The rows of a group lie close to one hidden flat surface of 14 dimensions, which passes through zero. Surfaces can cross.
In the rows, zero is written as 128.
Known rows, each followed by its group:
[179  96 146 173 120 110 120 130 143  79  66 121  98  88 105 166 138 129
 173 215 115] | (2)
[189 172 151 112 157 128 137 167  88 156 101  98 177 152 158  94 111 102
 164  75 141] | (1)
[136 141 142 134 121 146 123 142 130 116 139 140 164  93 107 135 146  98
 160  99 106] | (3)
[147 118 130 136 130 118 133 139 123 157  95 115 136 114 123 125 112 133
 164 134 142] | (2)
[124 124 155 126 102 145 105 155 125  79 123 166 159 112 115 110 151  96
 184 104 124] | (2)
[173  89 110 116  99 155 155 126 144 103 138  64 138 127 193 132 167 146
  88 120 116] | (3)
[150 159 143 165 106 166 106 141 107 153 112 129 136 180 122 160 187 109
 162  70 103] | (3)
[125 149 188 159  85 115 137  80 142 131 121 141 143 163 140 122 135 146
 160 166 203] | (0)
[195 137 132 106 148 148 126 109 139 113 131 124 130 154 175 128 115 130
  94 161 146] | (0)
[ 71 121 116 176  98 163 131 141 152 103  92 103 156 120 138 134 121 101
 162 139 106] | (1)
[145 152  91 109 164 141 159  67 116 145 170 115  43 175 151 133  75 127
  83 149 139] | (0)
[ 84  95 191 151  23 143 137  99 153  75 163 140 126 154 150 116 143 149
 185 123 166] | (1)
[177 128  88 118 147 128  79 106 121 176 127 125 144 131  86 188 120 100
 125 143 168] | (2)
[130 185 162 184 165 118 141 102  76 154 126 116  68 176  53 172 138 100
 100 172 111] | (1)
[ 90 143 137 161 130 102  89 114 155  95 140 189  74 111  82 161 111 122
 127 172  93] | (1)
[ 97 169 177 148  67 140 128 134 132 153  94 149 138 158 127  81 126  89
 178 139 132] | (0)
[155 121 172 107 130  81 146 127 135 134 152 119 158 167 138 154 154 159
  65 187 175] | (1)
[ 88 137  69 156 140 166 128 114 117 102 131 143 132  61  58 103 126 160
 144  94 166] | (0)
[191 136 131 113 146 142 101 119  98  97 123 163 105 111  92 154 212  97
 137 113  99] | (2)
[107 160 176 150 141 118 141 147 125  91 182 119 202 136 131 137 137 134
 125  73 137] | (0)
[155 147 139 121  61 133 171 118 177 134 133 177  76 105 107  66 154 203
 110 188 171] | (1)
[153 145 135 135 128  97 148 152 108 168  44  85 111 160 167  81  94 146
 159 143 159] | (2)
[117 125 113 108 126 117 176 112 160 118 158  87 139 108 186  91  72 139
  84 147 152] | (3)
[118 111 158 150  97 119  81 134 131 100 144 122 131 141 136 136  69 105
 149 135 131] | (2)
[103 133 124 151 172  59  89 111 119 155  80 146 123 108 137 152 105 154
 143 118 138] | (0)
[109 145 119 146 118 126 130 160 126 131  95 105 174  88 120  95 127 132
 121 104 141] | (3)
[145 145 107 125 151 132 199 112 162 182 128 119 100 112 148 105  95 181
 119 144 135] | (2)
[167 112 115 146 129 127 106 128 121 140 148  90 103 112 120 148  66 139
 100 144 116] | (2)
[125 103 167 109 138 102 146 131 117 107 133  98 117 174 156 134 119 107
  87 190 117] | (3)
[140 125 131 140 144  95 127 144 145 114  93 135 109 120 140 130 126 142
 127 160 110] | (1)
[139 174 115 164 117 140 122 128 128 138 156 158  73  89  86  98 110 168
 107  87 108] | (2)
[108  69 154  90  95 127 140 134 136 129 164 110 189 128 138 145 145 126
 136 119 156] | (2)
[ 80 103 109  72 139 148 152 148 163 112 129 160 150  86 148  82 104 113
 130 151 105] | (1)
[142 157 112 145 176 159 151 112 141  93 140 137 111 157  85 146  81 120
 109 207 158] | (1)
[146 143 141  82 170 133 147 143 154 103 158 150 175 153 152 109  94 106
  98 165 136] | (1)
[118 138 155 127  95 165 125 157 104  82 158 133 162  97 125  85 177 123
 138  42  97] | (1)
[116 173 121 174 123 170  83 146 165 116 114 161 190  76 106 143 159 101
 105 143  87] | (0)
[130 156 111 148 126 120 145  96 106 120 154 103  40 127 123 105 128 164
  55 124 114] | (3)
[149 161 119 169  96 136 137 144 146 173  88 122 129  98 113 130 170 134
 117 145 106] | (0)
[141 135 111 110 106 134 119 120 129 109 142 157   9 136 149  82 120 153
  89 129  77] | (2)
[121  80  89  96 113 156  98 122 143  82 151 172 132  83  76 126 123 143
 145 126 164] | (0)
[135 146 125 148 164 125 148 123 100 112 105 116 110 102 135 106 111 142
 160 101 134] | (0)
[ 84 164 143 150 141 147 178 133 154 105 137 155 167  77  68  88  92 122
 146 182 160] | (3)
[108 116 103  79 133 157 149 159 119 160 120 106 188 110 108  94 150 104
 105 118 133] | (1)
[ 87 122 112 142 191 110 100 109 141  91 153 209 136 100  87 146  95 187
 161 100 166] | (3)
[126 128 156 183 132 151 173 132  96  81 117  93 143 134  53 141 159 148
 126 185 166] | (1)
[129 112  94 133 137 109  94 104 124 134 122 153 104 139 115 131  82 179
 151 119 191] | (1)
[105 123 141 109 167 142 142 155  92 100 158 153 134 118  39 108 122 165
  91 143 154] | (0)
[ 94 139 136  99 153 144 133  96 143 121 192 160 144 167 124 152  80  68
 112 165 128] | (3)
[178 143 127 108 131 159 152  98 136 134 179 111 136 128 137 142 122 100
 112 127 134] | (3)
[140 124 137 129 169 119 127 171 110  57  86 123 149  98 154 106 143 118
 155 100  81] | (2)
[158 124 181 167  68 103 101 138 156 137 154 106 178 134 163 155 117 130
 150  96 136] | (2)
[143 139 122 140 149 145 146 140 123 121  94 118 121 103 133 126 131  90
 161 132  85] | (2)
[161 118 128 123 143 128  98 152 110 177  89 141 179 132  68 166 171 129
 142 142 148] | (3)
[ 93 116 103 121 159 175 168 102 134  89 163 118 140 115 101 142 124 121
  85 170 128] | (3)
[142 108 113 101 114 128 102 114 165  96 151 162  94 102 157 130 104 128
 136 129 107] | (3)
[119 147 141 143 140 115  56 129 103 126 134 164 159 118  81 150 146 131
 113  95 143] | (0)
[131 136  88 123 154 128 127 156 166 154  69 140 136  89 147 113  99 121
 158 146  98] | (3)
[151 116 104 135 114 133 156 152 135 182  97  99 119  84  98 151 177 125
 132 142  77] | (0)
[164 134 140 128 147 103 159 169 122 103 103 104 126 134 182  90 112 169
 134 100 126] | (0)

New rows, each followed by its group:
[163 149 153 125 121 152 157 107 108 142 137 134  59 207 143 144 133  90
 152 138  90] | (3)
[134 155 129  64 100 148 156 118 157 163 182 173 124 119 149  67 119 140
 120  97 141] | (1)
[130  48 114  85 119 118  92  53 113 101 164 120 122 138 132 199 134 118
 132 141 191] | (0)
[144 139 140 155 102 178 143 163 127 120  95 127 156 141  90 115 177 145
 144 143 144] | (3)
[145 127 123 119 151 169 117 114  98  69 171 173  83 129 115 114 120 138
 180  48 122] | (3)
[136 132 136 117  82 142 173  99 107 134 155  99  84  95 105  97 132 114
 134 130 134] | (3)
[189 148 175 123 152 155 152 150 135  62 129 186 140 156 103 107 114 134
 156 184 146] | (3)
[108 131 163 128 107  99 123 121 107  84 150 122  99 134 102  98 124 141
  72 164 141] | (3)
[180 103 156  93 143  97 150 149 148 135 135 143 120 147 140 142 121 153
 108 189 116] | (0)
[190 157 148 149 128 124 113 142 103 133 147 114 146 118 120 127 129 147
 136  74 139] | (2)
[150 112 131 121 150  96  84 114 151  97 168 178 132  95 150 157 109 159
 167  89 134] | (3)
[102 187 128 137 161 128  91 166 132 107 147 169 147 127 114 112 118 104
  73 121  94] | (1)
[138  90 142 110 131  99 149  78 141 135 176 102 114 113 174 179 132 117
 122 134 125] | (3)
[153 152 123 120 136 163 171  93 115 132 153  83 122 174 148 126 126 127
  83 148 160] | (0)
[126 110 147  73 146 130 164 116 125 142 185 129 133 137 159 132 146 120
 122  78 107] | (2)
[ 66 117  88 143 123 108 170  95 174 124 129 142  74  58 129  89  78 187
 115 170 148] | (3)
[150  88 130 114 100 139 141 159 179  88  63 176  75 141 164  92 110 145
 185 207 101] | (3)
[ 91 119 163 127  73 105 109 155 160  82 126 154 161  89 125  83 110 125
 125 163 137] | (3)
[120 212 142 188 176 161 189 128 177 112 121 149 147 134 115 131  72  80
 152 198 115] | (1)
[151 126 144 154 136  77 121 140 163 179  66 128 149 131 155 176 152 142
 149 169 118] | (3)
[140 119 101 120 175 135 133 152 159 109 126 150 172  88 104 135 124 180
  75 179 148] | (0)
[ 90 156 126  84 117 135  98 110 101 185 169 208 127 130  49 103 142 123
 160  65 174] | (2)
[ 99  75 116  49 134 130 157 130 111 167 168 132 154 128 129 111 142 140
 129  78 144] | (2)
[ 87 125 123 141 131  95 157  89 139 129 162 134 102 135 121 139 118 173
 118 142 174] | (0)
[137  70 134  66  90 126 121 135  87 159 133 117 101 170 125 101 157 135
 125 105 141] | (2)
[183 114 147 123 141 150 129 100 105  80 153 127  79 174 124 155  98 112
 153 156 142] | (1)
[ 90 126  79 144 150 118 157 117 155 120 135  92 124  99 194 140  95 118
 157  65  95] | (0)
[ 69 138 129 147  82 120 125 106 178 156 179 150 125 145 137 116  72 151
 106 130 153] | (2)
[117 145 174 117 119  83 136 115 132 152 150 133 133 111 133 121  95  82
 142 141 136] | (3)
[110  85 113 136 107 108  86 114 159 104 113 149  94 148 161 145  85 130
 153 149 135] | (1)
[ 91 119 113 149 141  99 123 116 146 154 116 110 149 151 114 163 122 147
  86 184 171] | (1)
[204 133 122 118 187 116 144 122 147 146 131 153 156 107 131 157 112 146
 145 153 152] | (3)
[105  69 135 142 137 105 104 141 143  94 104 111 184 125 133 182 121 124
 144 160 149] | (1)
[159  80 106 110 113 136  97 122 101 142 124  90  71 154 113 134  62 113
 101 169 129] | (2)
[129 104  98 100 148 125 106 120 133 118 132 166 136 104  98 128 143 165
 119 132 165] | (2)
[ 71 159 135 159  80 185 203 103 169 127 149 138  92  64  83 113 130  65
 167 166  83] | (3)
[122  97 144  80 137 132 173 157 112 111 163 116 130 178 121  98 104 140
  94 156 147] | (0)
[122 112 112 104 135 196 160 116 137 120 149 147 167 135 115 113 118 137
 191 103 187] | (3)
[146 122 107 119 137 158  95 142 100 107 136 115 144 135 120 128 123  97
 135  89 113] | (1)
[115 184 140 206 142 148  98  89 149  67 103 122 166 102 172 146 145 132
 108 126 120] | (0)
[167 131 131  81  97 142 145 168 118 159 135 125  77 171 131  78 106 102
 142 124 110] | (0)
[137 127 127  81 186 146 147 124 115  93 173 136 124 122 157 130 121 107
  87 121  79] | (1)
[149 115 109 115 112 104 109  94 194 106 185 146 124  49 146 164 118 122
  94 144 107] | (3)
[147 132 125 148 111 109 119 130 108 155 104 109 148 112 115 129 153 147
 171  85 173] | (0)
[109  65 114 156 150 126 154 112  96 108  79  73  69 105 115 173 139 124
 149 174  93] | (1)
[119 131 160 139 110  93 120 133 104 130 112 135 109 129  98 112 139 143
 136 147 137] | (3)
[139 155 100 163 121 168 153  71 164 115 178 139 106  94 134 151 125 161
 125 107 137] | (1)
[159 157 150 135 144 106 142 141  93 102 133 123 120  76 126  57 103 185
 163  59 168] | (3)
[198 100  92 104 173 166  75 164 171  91 124 172 216 168 152 180 140 150
 100 148 139] | (3)
[103 140 145 139  91 120 106 148 137 100 185 119 111 183 159 132 151 134
  50  98  93] | (0)
[110  91 159  82 122 153 152  95  82 127 203 111 180 113  76 149 138  70
 164 100 169] | (3)
[195 118 106 155 108  67 140 132 141 166 105  85  42 110 163 150 165 199
 109 100 103] | (0)
[168 111 129 119 173  99 105 134 119 139 120 110 152 154 114 174 148 135
  64 181 131] | (3)
[123 120 101  51 137 137  86 138  80 168 154 162  87 123  86 107 147  81
  87 107  78] | (1)
[116  92 107  96  85 126 120 142 172 119 140 161 109 140 123 101 124 185
  78 179 156] | (0)
